The rows come from 5 hidden closed curves, with some noise, and rows from the same curve form a group. Each curve winds through 6 dimensions. The rows are also pushed far along 5 directions, which tell nothing about the answers.
In the rows, 100 means zero.
Some rows, each with its group after it:
 88 100 104 114 104 112  92  99 115 109  94  83 108  94 102  86 109  94 103  94  98  87 | k63
111  94 101  73 115  88 109  87  84  98  92 111  96 105 100 106  89 106  87 103 103  87 | k454
103 102 105 116  81 110 105 103  98 106  83 122  99 101 102  92  93 105  90  89  96 103 | k723
106  92 125  74 117 101 109  88 106  89  97  96 109 113 103 105  97 112  87  90 103  83 | k31
 99 102 110 102 101 101  92  98 103 110 101  96 107  92 104  94 103 103  99  94  96 102 | k988
 93  92  87  81 124  89  95 117 113  87 110  84 102 117  95 109 101  99 102  97 104  95 | k988
 86  97  98  97 108 102  98 110 114  96  99  95  98 101 106 103 105  94 101  98 109  95 | k63
 76  95  96  98 108 103  90 111 113 112  98  80 101  97  94  97 107  95 114  94 103  87 | k454
104 100  96 114 103  98  82  99  88 113  99 106 108  90 110  94  98 102  83  98  83 109 | k454
 98  91 104  87 103 103  99  96  97 109  91 101  99 103  99 105 100 101  98 103 101  94 | k723
 88 103 108 102  91 106 119  94 113  93  95  98 108 110  82  98 101 102 101  96  98  80 | k31
 94 110 117 138  68 130  97 104 111 129  85 112  97  89 110  92 100 107 113  87 109 115 | k723
 96  87 125  98 100 131  99  90 118 107  82 116  97 111 105 105  91 113  96  84 112  96 | k723
 84  85 109 107 108 129  87 101 134  81 101 107  94 113 100 100  95 102 103  92 108 102 | k988
124 108  91 100 102  86 103  95  73 106 101 112 100  99 102 103  85 113  87  99  95 108 | k31
 89 111 102 109  96 101 112  94 115  87 106  98 102  97  90  94  97  98 105  97 105  86 | k31
104  77 116  92 113 119  94 105 120  86  85  88 115 123  96  87 103 107  90  82  87  85 | k723
103  94  99  88 111  95 105  99  95  89  94 104 105 112  92  99  92 107  84  96  90  86 | k31
 99 113 118 134  69 126 101  95 103 116  91 120  95  87 109  96 100 103 107  97 105 119 | k31
 91  92 119  97 109 112  89 101 121 108 101  71 118 105  94  91 115 102 109  92  90  90 | k988
 97 106 106 107  95 103  95  93 104 104 104 100  96  86 107  96 105  94 106 104 107 106 | k63
110 108 105 105 105  96  98 101  94  95 106 106 100  97 109  98  89 112  94  90 101 109 | k31
 87 102 124 126  88 131  98  91 125 121  85  90 115  94 102  86 108 103 102  83 100  86 | k988
 80 102  91  86  93  94 121  94 129  87 119  90  99 112  70 111 107  90 125 108 117  86 | k31
 90 105  91 114 108 102  94  96  98 105 101  98 101  93  99  97  97  99  95 102  96  93 | k723
 97  93  63  97 124  80  71 120  90 111 111  96  94  93 107 101  92  96  97  99  98 109 | k31
 97 116  83 119  90  85  88 116  92 111 110  97  92  73 113  90 104  90 111  99 105 120 | k31
106 101 114 114  85 113  99  90  99 119  89 109 112  97 102  97 102 107  89  95  88 104 | k454
 98  98  90 107 110 107  89 111  97 105  96  99  92 100 117 104 105  94 100 108 105 112 | k63
106 121  61 101  81  62 114 108  62 100 109 124  76  75 104 106  91  85 102 117 110 114 | k63
109 115  81 117  64  89 115  98  71 120  85 129  86  77 104  94  97  88  97 110 102 110 | k454
 79  98  71  85 115  73  83 114 104 100 125  61 101  83  92 100 115  77 123 112 100  91 | k723
115  89 100  75 135  94 107  96 102  87 100  68 117 129  91 100 110 104  92 107  90  79 | k63
 93  88 120 117  96 131  88 106 133 115  91  73 122 113  93  86 119 103 110  86  89  96 | k454
106  98 122  87  79 110 128  92 108  92  90 102 100 117  86 107 109 102 111 105 107  94 | k454
107 113 102 118  93 109 114  86  91 113  90 106 103 100 102 100 100 102  93 107  99  98 | k63
 99  95 120  82 104 104 111 102 120  85 104  96 106 120  92 107 100 111 104  90 106  96 | k454
101  96 103 116  88 104  77 114  77 142  79  92 108  78 121  89 109  97  94  91  83 107 | k723
 91 105 106 119  75 110  95  99  91 137  87  95 103  73 112  94 110  91 105  96  98  99 | k723
123 102  93  85  95  88 121  89  77 113  85 104  99 102  95  97 101  98  97 110 102  93 | k723
 94  99  92 113  97 106  91 111 101 110 103  89 104 104  98 105 105  99 108 102  93 107 | k988
115 103 104  96 110 106 120  83 100  89  95 106 102 117  98 106  95 106  87 104 106  89 | k63
 86 106  85  94 119  81  80 111 102  89 126 100  90  92 101 105  93  99 105 106 102 112 | k63
 63  84  95 123 109 127  63 124 130 103  92  93  98 103 101  89 105  94 105  91  92 100 | k31
103 103 104  82  95  92 124  80  99  98 102  86 107 101  85 104 109  92 109 111 104  80 | k31
 96  89 113 113 100 128  96 101 115  97  80 117 102 116  99  92  93 112  86  86  95  95 | k723
101  83 106  76 124  95  99  98 121  81 109  61 126 124  81  95 118  97 100 100  82  78 | k454
 93 119 121 126  69 115 114  99 109 126  89 102 105  85 107  96 109 100 111  89 110 102 | k63
103  97 105 103 111 100  83 109  89 107  99  94 104  96 115 101 100 105  90  95  89 108 | k454
105  97  93 104  90  94  97 107  91 101  95  98 104  96  97  88 106  93  97 102  85 103 | k723
 81  96  99 109 105 103  88 115 115 114  98  73 117  98  95  92 112  97 104  89  88  86 | k988
115 105 105 100  96  92 106  86  89 111 104  88 112  96  96  98 109 100  99 107  92 101 | k454
104  97  85 102 104  96  88 113  85  99 103 100  89  99 108 104 100  95 106 111  99 117 | k63
 87  86 122 106 105 131  92 104 134  91  87 105 107 117 101  94  95 113  93  74 102  89 | k723
112 114  97  97  96  78 109 106  85 113 102  94 102  87 110  98 104  99 101  98 104 104 | k63
 99 110 100 118  67 102 109  96  84 130  76 114  96  76 107  87 111  86  98 106  98 102 | k988
 97 100  97 100  94 100 106  99 114  93 103  90 100 100  93  93 108  90 111 102 106  94 | k988
 95 104 104 103  85 107 115  91 118  91 102 104  97  99  91  96 104  93 110 100 111  94 | k988
 68 123  59 127 102  84  82 115 112 101 136  87  84  72 101 101 102  79 129 113 117 112 | k988
109  85 103  85 111 106 100  99 107  97  97  91 109 123  88 104 103 106 101 100  95  96 | k31
 92  98  93 104 109  96  87  97 106  91 115 102 103  97  97 101  98  99  93 103  90 106 | k454
 88 103 124  99  76 115 126  80 128  89  99  91 108 105  73  92 111  95 120  99 107  79 | k63
100 102  91 103 102  95  97 111  94 103  99 117  93  99 110 108  91 104  91  96 105 108 | k988
103  94 103 111 100 112  92  94 104  98  95 108 105 100 103  94  99 100  87  96  92  99 | k454
 98  86  94  93 119 104  89 106  98 113  88  77 108 106 102  97 114  93  96 105  92  88 | k988

New rows. What belongs after each?
107 103 102 127  97 115  82 103  85 122  90 116 100  94 115  98  85 116  88  88  92 116 | k31
110 104 109 100  87 106 117  81 104  89  93 130  93  99 102  98  90 103  89  97 112  99 | k988
 77  99 106 129  85 134  80 102 110 124  85 125  83  88 110 100  89 107 110  93 113 113 | k454
 95  95 120 107 115 125  89  98 120  98  97 100 104 116 108 105  98 115  96  92 103 104 | k63
105 110  91  98  95  87 107 102  95  96 115  93  91  93 102 104 107  89 117 113 112 112 | k63
112 107 104 100  92  94 108 103  95 106 100  80 109  97  99  92 113  95 112 103  96 105 | k31
 96  92  95  99 116 102  80 107  98 111 104  80 104 103 103 102 110  97 106 110  92 107 | k988
123 116  79  92 107  70 121  94  72 107 101  83 107  96  97  99 108  92  95 117  94  92 | k63
102 122 101 132  74 103 106  98  89 121  89 110 100  72 114  85  97  98  95  90 104 102 | k31
101  99  98  71 104  86 115  92 101  94 106 103  93 104  91 112  97  99 107 105 116  93 | k723
 72 104  70 112  99  91  86 121 118 114 117  73 101  90  88  99 111  84 127 103 105  99 | k31
 95 100  99 106  88 105 101 102  87 109  87 101  96  94 102  98 107  91 102 109  95  99 | k454
 94  99 100 106 100 104 101 104  99 103  90  99 106 103  94  94  99 103  92  94  89  89 | k31
 83  95  96  91 112  97  94 119 118  90 107  86  98 104 102 103 104  96 110  92 109  94 | k63
113  89  99  81 112  91  96 104  79 126  82  85 108 100 107  96 108  98  92 100  91  91 | k723
 81  99 121  96 105 108 101 103 122 105 101  69 115 100  97  97 114 100 112  90 102  82 | k31
102  96 100 101  94 103 100  99 107 100  95 114 102 106  95  97  97 103  93  95  95 104 | k454
 99 114  72 126  91  89  85 117  79 137  98 102  98  77 109  95  95  98 100  95  97 112 | k31
113  99 113 104  89 106  93  97  83 121  83 111 101  92 113  93 103 103  90  99  93 113 | k988
 82  91  65  95 139  82  65 119  97  93 114 104  89  92 113 103  86  97  86  99  98 102 | k988
107  91  82  84 124  84  88 115 102  83 116  79 100 114  90  95 103  97 111 108  95 105 | k723
125  95 100  90 108  91  99  97  70 126  85  85 111 101 109  98 111 100  90 111  84 102 | k988
 96 102  86  86 127  80  93 104 108  97 122  68 108 101  94 101 107  95 110 104 102  92 | k988
 86  96  96 113  95 108  87 110 119 103 102 104 101 102  94  95 102 100 105  93  97 109 | k454
 89  83  90  78 121  98  94 109 123  96 108  68 111 120  82 102 112  95 113  99 100  83 | k31
 91  98 110  96  84 111 119 102 130 110  99  56 121 118  69  97 131  91 134 103  99  83 | k31
 82  89  95  98 105 108  94 111 126 115  98  60 117 111  83  96 120  91 121  96  98  82 | k31
 73 111 106 129  90 118  83 103 125  96 121 109  91  89 103 107  93 104 118  95 112 118 | k723
 91 111 109 110  82 109 111 101 123  98 110 106  98 104  91 105  99 105 116  94 115 107 | k31
 97  96  99 104 104 100  93 104  98 108  94 102 107  99 104  99  95 105  86  89  91  94 | k988
126  89  97  73 119  89  98  93  77 103  89 119  93 104 115 105  83 112  78  94 106 102 | k723
 96 103  98 106 109  99  90 103 103  87 110  93  96  94 103  93  99  97 104 101  99 103 | k31
 88  98  94  97  99 105 102  97 110  72 111 115  82 104  94 109  95  93 110 113 112 106 | k454
107  77 106  78 130 100  77 111 109 101 101  77 117 121  96  97 106 110  92  92  81  99 | k454
 95 112  98  85 100  76 111  97  92  88 116  93  97  91  94 105 103  95 108 111 103  98 | k31
 95  96 109  93 103 104  94  98 105 103  98 101  97  94 110 103 103  96  99 100 106 100 | k31
 95  91 106 109 102 124  97 107 109  99  86 107  94 113 110 107 101 102  99  97 106 103 | k63
 94 117  96 116  87  97 114  93 100  98 100 103 101  87  94  93  98  96 101  99 102  89 | k31
 88 115  96  94 102  80 104 101  99  98 117  92  97  83 102 104 101  95 108 101 109  96 | k31
 99 115 103  88  82  86 137  81 112  74 114  97  96  99  78 100 109  88 116 116 114  89 | k31
 96 117  83 105  99  75 105 110  99  97 115  84 100  83  99  90 103  90 109  99 105  96 | k31
105  97 102  81  92  95 126  98 102  85  94  98  98 115  88 107 105  96 104 105 107  88 | k63
116 107  90  85  92  79 125  89  88  86  97 124  93  97  97  98  90  94  84 104 108  94 | k31
121  90 101  89 104  99 103 100  92 108  90  99 107 114  99 101 101 107  94  98  95 102 | k31
113  99 111  95 100 102 104  98 103  93 100 100 100 107 103  97 101 103 101  99 103 108 | k31
109 103 117  84 105  92 116  87  95 102  96  90 110 100 101 102 102 105  94  97 102  84 | k31
 93 113  98  98  83  94 125  86  99  94  99 120  87  94  97 111 102  90 101 114 116  96 | k63
101 101 102  96  85  94 106  94 100  84 108 119  93  93  98 103  93  97  97  99 103 106 | k723
 93 120  95 140  83 104  86 105  89 116 101 102  94  69 116  86 101  94 107  99  97 115 | k31
 72  71 122 122 131 151  43 125 146  93  97  93 100 115 121  92  98 113 102  74  98 116 | k31
102 114  87 118 104  99 102  97  92 107 100 103  97  94 107 101  98  98  96 108 102 104 | k63
 83 123  72 104 100  70 105  95 101  87 136  87  94  78  87 103 103  82 118 119 106  98 | k723
104  90 101  85 107 102 105  91 100 106  93  86 107 107  94 100 107  96 101 104  97  85 | k31
 97 100 103  99  95 100 106  98  96  97  93 109 100 103  94 100  99 101  94 101  93  96 | k31
 90 109  76 107  89  86 100 104  96 118 106  92  96  83  94 100 107  85 114 110 105 100 | k31
107 113 102  77  98  74 120  85  84  81 115 114  90  91  99 111  95  99  97 114 109 102 | k31
122 101 106  84 100  88 109  97  83 108  95  99 102 101 105 100 106 101  97 106  99 108 | k988
 95  95  93  98 102  98  98  91 108  84 111 102 100 101  88  97  98  96 100 104  97  96 | k988
 91  94  88  96 114 102  93  97 108  92 113  94 101 111  85 108  94 103 106 103  99  93 | k31
 90 116  76 114  96  85  97 103  87 119 109  96  99  77 100 100  95  94 106 102 103  97 | k31
100  99  99  91 101 102 106  98 107  95 100 115  88 110  94 105  91 106 107 100 114 105 | k723
 97 101 119  99  98 109 101  88 111 106 101  95 110 101  96  99 104 105 102  97  98  97 | k988
 99  92 106 100  89 108 102  92  95 111  87  94 107  96  97  95 111  93 100 106  89  92 | k723
103  96 113 107 100 114  92 106 112 100  95  97 101 102 109  94 105 103 103  92 102 109 | k31
 89 113  80 115  83  95 104 101  92 121  98  96  92  80  95  95 107  85 118 114 106 100 | k723
 73 100  72  97 116  79  86 128 107 108 113  48 105  91  95  94 129  72 124 115  96  89 | k63
 93 107  92 117  88 100 104 106  95 116  86 102 107  92  97  89 100  99  94  91  92  89 | k31
 83 103  99 130  84 125  90 102 113 121  92 122  95  95 103 104  89 107 103  88 107 107 | k31
 97 111 105 121  92 107  96  97  99  97 103 106  96  87 108  93  97 100 102  99 102 107 | k31
